There are 3 ways to turn a row about zero (a turn may also mirror it). The second row of each pair is the first, turned, with some noise. The first 27 pairs use one turn. New pairs use 3 turns, one after the other, and a turn may come again.
Known pairs, each followed by its turns in order:
[ -7.8 -22.8   9.2  35.8  -7.6 -14.7   8.0  -5.4]
[ -3.1  -4.2  13.0 -35.2   1.4  -1.8 -16.4  25.9]	(2)

[  2.9  26.0  20.7 -20.9 -12.8 -12.2 -11.6  26.4]
[  9.1 -21.4 -19.6  29.2  17.2   2.1  18.8  14.1]	(2)

[-16.6   2.8  24.5 -12.5  -2.2 -11.4  20.9  -4.4]
[ -5.0  -4.4   0.4 -13.5  30.7  11.3  18.0   0.5]	(2)

[-11.5 -30.6   6.9 -17.8  15.2  -6.8  49.0   1.5]
[-37.9   4.6 -18.6  16.8   0.5  11.6  30.1  30.5]	(0)

[-15.7   5.5  -9.9  21.0 -28.4   2.5  32.5  -6.0]
[-24.4 -31.3   8.3  31.4   5.8  -0.4 -12.2  -2.8]	(0)

[-10.1 -28.6  -6.2 -26.1  -6.6   6.8  -5.1  42.5]
[ 39.1  27.2   0.1  12.6   4.5  -1.4 -30.8  16.5]	(1)

[ -3.3  22.7  21.8  -9.6 -36.5 -15.2  -3.8  -6.4]
[  1.6   4.7  35.8   5.8  29.7  17.2 -14.9  -4.9]	(0)

[ 46.4  -9.8   2.6  -8.9  50.7  -3.3   0.5 -15.3]
[  0.0  54.9 -15.9  -4.7 -31.5 -23.9  15.3   4.5]	(0)

[-30.2  -4.9  -8.5 -16.2 -38.2  38.0  -6.3   6.0]
[-8.1 51.0 -5.5 16.6 -3.3 11.0 23.6 26.2]	(2)

[ 23.3  -7.8 -18.8  15.0   9.8  -1.1 -17.7   0.3]
[  2.8  -3.5 -28.0 -13.3  11.3  21.1   3.3  -5.5]	(1)

[  7.2  -9.4  -5.0 -22.1  -1.0  16.1 -14.1  -3.2]
[  2.6   3.0   4.2 -23.6 -16.1  10.6  -2.8  10.6]	(0)

[ 5.5 -3.1 15.5 30.0 19.8 19.1 -7.3  5.3]
[ -9.8 -12.4  -7.9   7.9  38.2   5.5   8.3   7.1]	(1)

[-16.8 -23.5  11.5   1.3  -5.0  -0.9  -4.8  -9.8]
[-17.8  -4.7 -10.4 -17.7  14.7   2.8  -5.1   5.8]	(0)

[ 13.7 -23.9  -2.5 -10.9   2.2 -19.5  27.6  14.2]
[ 15.4   5.4  17.2   2.3 -14.5  32.9  -8.3  16.4]	(1)

[-12.0  16.1  25.5  12.2 -13.6 -27.2  29.4  36.8]
[-22.7  -9.8  32.3  -2.8  -6.2  -3.1 -31.4  42.3]	(1)

[-27.3  11.3 -14.9   0.0 -16.3 -21.0 -20.1   2.5]
[ 18.1  -6.4   6.6   7.2 -13.6  33.1  10.6  21.0]	(2)

[-12.6  -1.6  25.8   2.0 -24.6   2.5  13.8  11.7]
[-15.0  -7.8   2.3  10.0  20.3  30.0  -1.4 -10.8]	(0)

[19.7  7.0 31.3 -6.8  0.0 31.8 -4.1 19.4]
[ 10.1  19.0 -10.5  -2.1 -16.0  38.3  -8.5 -19.8]	(0)

[ 15.0   5.5  -5.9  32.3  -7.9  25.0 -27.5  32.0]
[-11.4  -0.1 -26.4  17.0 -32.7 -17.6 -21.3  28.3]	(2)

[-27.1  16.7  22.8  12.5   0.5 -24.0  -4.8  13.0]
[ -9.0 -20.3  16.3 -14.2   2.9 -26.4  -9.9  27.9]	(1)

[  1.2  35.2   5.5   3.9   7.6   6.0 -15.2  41.0]
[-11.3 -26.5 -36.4  24.7 -15.6   0.1  11.0   9.9]	(2)

[  5.7  -1.4  25.1 -13.4  37.4 -29.0  -1.1   3.3]
[ 20.3 -46.4   9.5  10.0  -5.7   6.8   4.2  15.3]	(1)

[-29.4   7.4   3.4 -17.6   4.9  -6.1  15.7  -6.9]
[-5.4  1.9  3.8 -9.3 12.7 24.6 24.4 -9.1]	(2)

[ 14.0 -30.2   9.8   2.5 -12.4 -31.8  14.9  19.1]
[  1.5 -21.4  28.1 -10.7  14.8 -27.3   6.4  22.0]	(2)

[  9.8 -13.0 -31.9 -15.7  24.1  -2.5 -26.0  31.2]
[ 41.3  -4.8 -27.1  -7.8   9.6  14.7 -30.2  -9.5]	(1)

[-35.6 -13.0 -14.6  12.6 -12.4  -8.2   2.9  -1.5]
[-11.6 -37.0  -5.1  -3.8  20.3  -9.6   0.8  10.2]	(0)

[ -4.5 -10.4 -23.5 -18.2  33.8 -12.8 -20.5  15.7]
[ 43.5 -20.5  -8.6 -12.5   5.4   6.8 -17.8 -10.1]	(1)

New pairs, each followed by its turns in order:
[-14.4  17.9 -22.1 -22.1 -30.2  22.9  -7.7  -8.2]
[ 37.4   2.6  21.7   1.8 -18.9 -14.0  22.5 -10.3]	(2) (2) (2)

[  8.2   1.8 -10.0  -7.5  21.1  -6.1 -31.8   7.9]
[ -0.2   9.4   0.8  25.1  17.8  21.0 -13.3 -12.3]	(0) (0) (0)

[ 11.2   5.5  15.7  12.9 -11.9  48.0  22.1  25.2]
[-20.9 -34.6  18.3 -23.7  10.6 -35.5  -8.7  10.0]	(2) (0) (2)

[ 15.8   5.4 -23.6  -8.3 -27.9   0.3  -8.6  12.8]
[ -5.6 -11.1 -19.5 -22.7  -5.9 -12.5  17.7  18.2]	(0) (1) (2)

[ 15.5 -12.3  11.7  22.8  -0.2  -6.3 -35.0 -18.1]
[  3.9  19.5 -24.7  18.8  17.8   2.8 -31.7  -2.9]	(1) (1) (2)

[ 66.3  20.7  13.8 -20.0   1.7  -7.4  -2.9 -13.2]
[-28.5   3.4  -1.3  11.0 -38.4 -28.2 -46.4  14.6]	(1) (2) (1)

[ 28.3  -4.9  22.8 -11.7  39.9  28.7  16.6   2.2]
[ -9.9 -57.1  24.5  15.6  -9.1   3.8   9.7  -3.2]	(2) (0) (2)

[ 12.8 -19.8  32.0  -3.9  30.9   5.8 -20.5 -30.7]
[  8.9   9.1 -34.8   5.3 -16.7  34.0 -33.5   1.9]	(1) (1) (0)

[ 24.2  -5.3  12.8   6.9   6.7   8.3 -44.2  16.2]
[ 31.3  32.9   3.1 -29.1  -3.5  -1.3   3.0  16.3]	(0) (1) (2)

[ -8.3 -14.4   7.4  14.1  28.9 -21.3  12.6  -3.0]
[-21.2  -4.9  -4.8   5.8  31.2  19.3  -3.9  10.8]	(1) (1) (1)

[ -2.4   5.9 -10.3  21.0 -17.4   7.8   1.7  22.0]
[ -4.7   4.2  -3.1  31.4 -12.7   9.4  -0.6  10.2]	(0) (1) (0)

[-13.2  19.7 -11.1  12.7   7.7  18.7  -1.3  24.8]
[ 20.8   1.6   3.0  -0.7 -15.0  33.8   9.3  -1.7]	(1) (1) (1)

[ -5.3  10.4  18.0  29.7 -14.8 -21.9  28.1  -5.4]
[-36.7  17.1  -1.9   1.8 -23.2 -14.2   0.5 -21.9]	(1) (0) (2)

[ -5.0   2.4  16.9   2.3 -16.6 -15.3   1.4  24.5]
[ 10.0  -8.9   1.5  -6.4 -13.6 -21.9  12.2 -21.4]	(0) (2) (1)

[-18.4  28.7   6.6 -17.3  38.3  -6.5  18.2  18.8]
[-16.2 -17.7   1.2 -10.3 -15.4 -37.7  32.5 -15.1]	(1) (1) (2)

[-34.1 -10.4  14.8  -4.0  -5.7   6.1  12.2  -3.4]
[ -5.9 -24.5  -0.9   4.5  24.5  11.5 -18.8   3.8]	(0) (2) (0)

[ -4.1  12.7  60.5  -0.2  44.7 -23.6   1.0 -22.8]
[ 31.7  60.2  31.5 -17.9 -18.5 -15.5  -7.9  11.0]	(0) (2) (2)

[-25.9 -15.2 -16.6  -2.9  25.4 -19.9   7.1  -3.2]
[-20.4 -20.6  -6.8  17.6 -15.4  -2.5  -1.8 -29.1]	(1) (1) (0)

[  3.4  27.3   8.3  21.1  11.9  -0.8  20.7 -15.4]
[  7.5  16.4  11.3  31.1  -7.1 -15.2  -4.2  20.7]	(0) (2) (2)

[-22.0   3.4  26.7  10.5  -9.5  17.4  25.9   9.7]
[ 24.8  25.4 -16.8 -25.6 -16.9   7.0   1.8  -3.0]	(0) (0) (1)

[ 25.5 -17.2  21.0   6.3 -16.0 -22.5  -8.5 -10.0]
[-13.3  27.7  -4.7  -1.3  -9.8  -0.9  -8.6 -34.7]	(0) (2) (2)

[-20.4  35.5  26.4   3.1 -21.5  52.7 -22.0 -15.9]
[  2.6  -6.6  -3.2 -41.8  -3.7  45.0 -12.9 -47.5]	(0) (1) (1)

[-13.2   5.2 -29.2  -9.4  23.3 -17.8 -27.7   4.6]
[-20.9 -29.0 -14.2  -0.9   1.4   5.4  31.6  21.2]	(1) (2) (1)

[ -7.1  -3.7  -3.0  37.4  24.8 -35.0 -10.0   8.8]
[-23.4 -35.1 -33.2  -7.2   2.3  17.7  -3.5  16.5]	(2) (2) (2)

[-16.5  16.8   2.7  -1.3  -9.0  28.6 -31.5  21.9]
[-38.7   0.2  -2.1 -30.7  -5.0 -22.8   1.7 -11.4]	(2) (0) (0)

[ -3.9  -0.9 -13.2  12.7   1.5 -12.9  29.7 -26.0]
[-17.4  -1.1  -4.1  24.0   2.2 -22.9 -23.6  10.0]	(2) (0) (1)

[-13.9  41.4  36.5   1.2   4.6   9.6   0.9   5.2]
[ 31.2 -21.6  32.0 -10.3   1.8  19.3   1.2 -20.4]	(1) (0) (1)

[-44.7 -15.6  27.9  35.3  20.3   6.4 -19.1 -12.9]
[-15.2  34.9  22.5 -29.3 -42.5 -16.6 -13.5  15.1]	(0) (1) (0)

[-19.1  -1.9  37.6  31.2 -16.0  14.5  29.2   1.6]
[-14.7  -3.5  -0.7 -17.5 -45.3 -15.0 -12.2 -33.9]	(1) (0) (2)

[-45.8  57.5 -13.3 -28.9   8.1 -15.2 -21.6 -28.9]
[ 54.9  23.7 -21.7 -28.2  12.1 -17.6  16.7 -50.6]	(0) (0) (2)

